The first 7 rows are patterns. Each new row is the sum of 2 different patterns, raised or lowered, with some noise. Before adding, each is slid sideways (what falls off one end comes back at the other), maybe read backwards, and multiplied by a number that may be negative. Names go in the order of the patterns.
In the rows, 128 means zero.
Some rows, each with the names of its patterns after it:
[139 132 125 134 132 121 125  80 164 128 136 150 153 130 173 172 126 114
 141 150  93 180 138 131 133 153 162 159 108 133 145 102  95 135 138 131
 130 121 125 106 120 143 149 124 129] => seka
[119 124  85 122 129 167  90 127 122 130 113 125 155 167 156  73 143 150
 116 129 136 147 129 135 132 150 124 100 131 151 129 129 177  73 134 133
  99 116 119 127 124 120 131  74 131] => vitul
[158 183 130 122 128 106 132 117 135 132 126 134 110 119 124 118 129 133
 149  96 156 121 151 143  73 134 133 117 133 177 128 128 109 130 127 131
 119 170 130 177 119 115 127 118 135] => Nese
[142 117 139  74 128 128 126 146 109 126 145  73 145 182 156 118 137 106
 124 128 124 108 110 107 130 117 130 135 149 129 118 101 133 128 146 124
 144 137 118 121 128 129 113 134 142] => Mirob
[129 150 128 133 145 140 171 112 131 138 154 142 115 120 141 138 157 160
  91 123 125 160 146 150 114 125 127 140 181 130 121 129 164  90 170 112
  73 116 125 135  73 131 130 148 110] => matar
[178 128  94 111 169 135 125 140 130 133 142 129 127 107 114  92 108 105
 105 127 122 130 146  85 150 121  91 150 124 127 107 107 109 147 145 136
 165 103 121 109 139 138 128 129 120] => dom
[173 127 133 118 132 122 102 137 120 146 127  73 115 102 156 138 153 104
 123 120 110 133 130 129 182 133 112 148 114 134 134 145 124 161 130 141
 105 127 125 144 134 122 103 122 163] => Foli

New rows, each followed by the names of its patterns:
[134 109 140 132 122 139 162 113 153 138 134 132 144 149 186 155 120 182
 102 131 123 155 121 169 144 130 153 124 149 126 147 152 162 124  93 110
 137 166 153 129 119 138 146 168 106] => matar Foli
[130 124 131  81 125 107 128  95 124 139 121 113 138 127 164 154 135  90
 150 131 105 131 131 125 145 108 109 112 133 150 139 122 115 126 117 126
 162 135 119 139 149 102 131 108  89] => Mirob matar
[187 117 145 198 135 143 141 127 200 140 180 125 123  99 179 168 153 156
 143 118 134 165 132 142 124 202 158 154 125 137 157 152 125 170 158 158
  96 143 140 148  81 132 150  64 159] => Mirob matar
[152 170 147 130 144 151 148 119 146 152 140 104 133 172 124 162 145 150
 157 174 158 123 145 134 158 168 155 144 151  88 175 199 168 149 144 124
 150 167 149 133 123 160 154 148 147] => Mirob matar
[100 130  89  94  90 109 110 116  59 130  94 116 132 111 100  37 118  91
  77  97 105  77 156 116 120  82 105 109 103  78 108 115 114  76 120 131
 113 114 110 125 124 118 114 145 106] => seka vitul
[122 119  97 121 112 108 135 120  87 142 173 123  63 119 132 113 156 112
 144 133 137  98 117  97 151 130  99 125 129 120 120 165 129 104 183 120
 137 131 137 148 146 126 158 145 166] => Mirob dom
[ 96  93  99 107 107  99  90 133 107 111 115 117  81  89 108 106 137 131
 120  93 137 106 111 143 113 140 105 113 115 115  94 108 115 156 118 106
 122 117  76 121 141 122 124  91 134] => seka Nese
[136 110 135 124  86 128 162 115  77 158 117 120 120 103 136 123 134 104
 120 122  93 132 110 147 133 120 104 143 125 105 155 109 118 150 144 138
 130 141 156 140 138 120 109 112 121] => dom Foli
[113 125 123 118 133 117 133 123 111 111 130 128 103 136 117 132 129 100
 125 154  91 125 142 108 108 109 102 101 125 123 140 114 171  91 114 120
 111 111 122 135 139 118 116 126 146] => seka Nese
[144 101 112 144 128 114 117 132 112 102 117 111 138 117 136 129 122  74
 150 116 135 143 153 143 143 126 125 130 180 108 139  98  97 112 178  80
 150 141 109 129 134 129 166  96 120] => vitul Mirob
[ 58  54  49 104  46  51  30 102  72 121  85  68  59  83  96  82  68  57
 111  68  74  89  93  99  80  55  89  73  70  47 101  55  54  35  33  86
  15 106  73  63  31 146  67  63  81] => seka matar
[ 94 138 115  97  96 125 146  99 165  97 122 124 137 124 116 120 117 133
 137 117 122 116  94 118 138 124 149  97 112 125 138 118 127 124 170 143
 108 129 129 129 125 119 141 123 124] => vitul matar
[131 100 146 161 107 112 177  83 127 140 118 152 101 124 129 143  89 142
 176 140  97 123 123 133 122 147 116 135 126  98 108 152 158 151 163 139
  88 129  73 179 113 133 154 132 133] => Nese dom
[136 110 124 135 163 150 164 151 148 146 128 158 146 113 167 131 128 149
 107 135 134 145 127 171 111 116 135 108 127 115 148 115 116 133 132 125
 121 132 164 144  99 133 131 120 134] => seka dom
[ 97 119 121 112 116 134 116 157  72 127 103 125  92 119  72  62 130 129
  95 129 144  30  92 119 105 106  86  88 138 125 110 154 147 114 102 105
 100 120 122 155 120 106  85 121 108] => seka Mirob
[109 135 116  85 116 126 128  94 162  64 134 188 143 103 116 172 116 120
 104 135 124 101 134 129 127 122 100 151 119 125 100 101 158 123 124 136
  86  98 163 138 139 105 101  98 135] => matar dom
[125 115 112 104 141  92 142 102 109 111  97 114 108 114 110 124 127  90
  91 103  94 116 115 127  87 100  89 138 125  60 131 137 122 112 142 112
 149  73 125 120 101 100 170 144 141] => seka Nese
[137 152 144 149 142 146 148 138 148 144 152 137 143 125  97 154 150 138
 125 137 164 139 139 146 164 104 146 131 146 137 145 139 141 117 141 106
 139 147 132 147 128 136 110 132 135] => Nese Mirob
[113 166 129 172  56 109 105 174 121 135 127 162 113 127  73 116 134 114
 157 108 104 148  72  84 116  82 138 145 126  83 107 115 138 102  79  78
 129  95 111 164  95 100  86 123 115] => vitul Foli
[136 142 134 148 141 148 119 156 129 101 142 145 135 156 131 129 118 171
 119 151 109 130 190 128 118 144 133  99 130 130 148 134 132 132 150  97
 134  85 149 147 126 138 132  97 105] => Nese Mirob
[172 133 145 158 137 122 140 137 145 130 125 130 126 133 122 155 157 150
 137 142 146 141 149 178 138 104 126 189 139 130 162 175 163 134 138 137
 200 127 172 162 126 122 155 168 143] => seka dom
[144 140 126  89 126 163 143 134  95 104 145 138 166 154 152 123 157  94
 169 123  84 145 137 130  70 139 137 139 111 140 151 129 141 151 181 142
 119 137 126 141 142  88  97 147 151] => seka matar
[135 200 132 166 182 131  87 145 155 127 172 147 136 151 126 164 123 132
 153 150 125 108 115  95 139 145 131 157 118 139 139 147 138 133 158 147
 138 148 139 131 115 126 139 142 127] => seka Nese
[114 125 117 137 103  95 109 109  91  95 112 144 107 113 107 110  54 109
 123 115 126  91 112 111  90  84  92 101  98 105  87 114 109 122 145 111
  63 115 108 123 139 108 103 106  54] => Nese Mirob
[148 146 144 139 170 118 160 136 176 156 165 117 152 130 151 216 141 139
 146 151 113 166 108 127 143 160 124  90 102 142 170 119 148 132 141 143
 142 152 169 163 166 139 140 145 140] => matar Foli
[130 127 140  86 131 139 133 110  89 130 134 131 117 147 156 116 116 114
 126 166 135 157 111  94  90 158 135 121 164 153 148 131  91 134 172  86
 150 132 115 111 165 142 123 133 160] => seka Foli
[143 166 180 170 134 122 162 141 135 172 146 129 214 148 167 151 168 175
 170 141 148 157 125 161 174 187 152 160 153 156 150 133 189 200 151 132
 168 136 124 136 151 149 150 115 198] => seka dom
[185 168 137 124 169 163 174 164 192 183 132 148 159 187 101 193 201 200
 161 149 138 154 172 123 196 200 145 109 162 140 194  99 162 157 168 168
 161 164 130 167 163 107 217 165 180] => vitul Nese
[131 161 144 145 136 129 176 139 131 158 124 166 148 153 138 154 137 173
 149 158 151 135 132 136 109 127 152 128 122 147 159 127 113 129 142 138
 146 132 155 137 152 117 143 131 110] => dom Foli
[ 92 121  63 128 105 103 124 103  83  95 101 107 104 116  88 124  83 111
  84 105 156 143 111  85  85  88 115 172 103 147  87 108  93  87  88  98
 112 150  69  81  90 131  57 131 109] => Nese Foli
[ 90 122  88 115 143 111  97 112  97  86 106 100 105 107 124 131 115  85
  99  83 107 103 113 108 112  84  44  98  96 117 126 119 104 100 101  97
 106 118 111 140 115  98 113  89 130] => Nese Foli
[141 134 149 121 142 142 107 108 136 113 136 146 141 115 125 104 155 100
 144 166 164 134 142  90 128 138 130 121 166 115 121 135 121 165 135 133
 127 123 139 141 160 126 149 136 122] => Nese Mirob
[102 133  86 142 132 157 116 147 129 136  98 133 156 150 148 142 135 133
 131 117 159 129 128 139 141 142 139 128 135 150 134 132 165 105 151 134
 129 127  97 119 130 138 136 120 143] => vitul Nese
[ 88 157  75 106 103 132 111  98  96 164  94  83  92 118 117  71  61  51
 162  82 102 107 112  95  82  81 113  81  74 147 127 101  78  85  94  46
 138 110 104 152  91 101  55  99 117] => vitul Foli
[152 184 175 184 181 199 189 178 244 116 172 166 145 188 215 196 161 178
 160 201 165 158 202 175 155 167 221 168 161 168 203 196 183 186 180 205
 145 171 172 220 177 161 181 240 171] => vitul dom
[116 107 142 183 155 128 161 188 153  79 184  84 129 187 130  88 128 115
 128 138  91 140 115 165 107 154  50 105 142 111 148 118 115 115 114 130
 138 134 159 109 103 125 117 148 146] => matar Foli
[114 140 121 126 144 180 156 128 112 125 137 138 141 138 105 128 137 156
 126 136 133 127 122 150 123 161 146 135 127 119 109 126 105  87 149 148
 143 102 141  68 127 138 126 123  97] => seka Foli
[130 150 183 120 200 153  87 124 155 151 181 161 132 142 157 140 182 150
 164 144 135 128 150 158 142 140 166 143 126 129 143 148 152 142 138 161
 145 153 148 181 147 211 164 149 154] => Mirob dom
[109 110 124 164 122 151  87 184 118  89 106 158 121 109  96 116 147 114
  88 134 150 102  82 149 134 116 104 114 163 121  71 107 188 127  94 132
 126  87 184 118 114 131 120  99 106] => vitul dom
[131 138 104 162 151 124  87 119 161 123 152 132 116 141 161 159 130 145
 132 147 135 168 123 134 150 156 151 143 135 126 120 127 161 145 157 109
 157 110 147 147 127 155 116 123 150] => matar Foli
[ 76  82  77  34 142  66  60 107  78  43  43  88  61  80  83  93  37 135
  86  96  86  71  76  75  90 108  88  66  67  96 102  76  90  73  90  77
  56 113  98  79  84 113  44  50  59] => seka Foli
[135 158 118 147 112 129  95 122 128 142 119 119 132 149 103 108 101 117
 124 109 110 127 117 153 152 134  61 149 127 121 134 114 113 118  74 135
 112 160 136 119 119 110 125 118 121] => Mirob Foli
[148 140 122  95 104 122  98 100 141 152 102 122  89 139 128 147 117 142
  99 128  86 119 134 134 110 176 116  67 131 111 146 129 128 131 149 116
 127 122 146 137 166 119 119 127 136] => Nese Foli
[107 111 103  94  82 101 105 117 118  72  76  98  74  77  94  80  54 112
 103  52  84 123  66 106 105  96 102  57  75  91 117  97 157 122  79 102
  87 113 109  98 116 102  93  55  76] => seka Foli
[171 148 186 139 160 131 139 223 177 137 159 166  98 127 136 165 153 148
 115 196 110 146 142 169 124 121 163 132 123 116 155 131 200 176 164 159
 147 158 156 141 168 163 143 148 166] => seka Nese
[147 152 144 168 157 106 151  98 159 123 121 158 165 124  93 136 155 150
 190 133 155 113 143 136 136 159 169 133 169 144 100 131 172 122 172 133
 141 218 122 133 137 166 112 194 148] => Nese Foli
[146 106 162 148 134 132 114 129 105 121 144 142 130 137 138 127 141  93
 133 157 153 109 127 148 125 139 114 117 136 148 152 145 156 147 135 140
 120 137 131 116 151 122 134 177 151] => Mirob dom
[102 162 114 150 119 132 123 139 108 133 109 154 123 120 131 118  70 126
 154 143 139 105 128 124 118 101 126 116 117 125  86 119 111 129 129 119
 105 118 116 146 146 123 112 149 115] => Nese Foli
[150 115 152 130 146 182 142 162 134 103 119 159 130 136 169 149 126 138
  94 128 148 126 119 124 126 118 139 100 137 128 150 135 145 127 122 126
 155 129  98  97 136 134 120 113 149] => seka Foli
[ 95 124 139 106 151 128 116 158 117  74 108 124 136 142 136 120 127 145
 155 144 113 110 128 119 128 126 140 165 122 133 101 131 149 128 148 115
 122 113 155 130 128 132 136 119 161] => Mirob Foli
[ 60  81  82  65  57  64  96  60  52  74  82  36 120  75  67  92  77  87
  67 102  85  71 120  62  91  77  98 103  64  18  89  78  73  80  79  73
  55  53  62 133  57  60  82  67  57] => vitul Mirob
[129 130 144 136 133 183 108 125 142 130 139 137 143 137 151 131 150 132
 126 121 138 131 132 120 135 155 137 118 146 131 124 146 135 150 134 146
 137 127 110 132 156 132 141 144 156] => seka Foli
[152 115 101 108  87  70  90 127 119 149 103 131 127 114 124 126 139 153
 115 129 125 133 112 144  87 133 108 122 192  93 105 129 134  82 134 115
 132 116 127 147 131  80 116  95 107] => Nese matar
[100 153 140 109  72 110 132 118 157 142 121 126 164 138 133  95 120 169
 153 125 124 127  93 154 147 127 138 121 129 148 173 151 143 136 166 142
 142 120 163 132 138 138 136 130 136] => matar dom
[151 178 174  82 193 108 164 155  84 108 135 127 151 198 127 131 100 142
 141 167 108 160 139 176 138 134 135 110 135 162 204 110 125 129 119 144
 114 147 154 131 144 119 165 130 136] => Nese matar
[153 180 144 140 150 141 169 122 159 173 155 135 167 165 152 154 144 160
 163 163 152 152 150 141 127 140 161 164 157 154 178 126 141 146 148 152
 163 154 178 165 167 139 157 174 150] => Nese dom
[131 158 139 132 164 156 131 146 164 151 128 138 119 137 152 160 131 123
 111 120 108 117 127 143 131 134 154 110 136 123 125 138 180 142 121 126
 111 159 148 123 206 106  86  99 150] => Mirob dom
[156 145 137 154  92 101 104 131 119 137  80 116 158 108 136 127 111 123
 101  86 112  89 123 105  91 118 124 146 134 147 104 124 151 102  97 128
 164 146 126 115 142 123 110 123 112] => dom Foli
[123  87 117 106  79  76 102  61 105  94 145  75 133  81 126 122  75 111
  75  52 113 152 115  98  90 135  96 116  78 146 160 164 120  64  95  72
 133 136 166 120  97 103  82  59  87] => Nese Foli
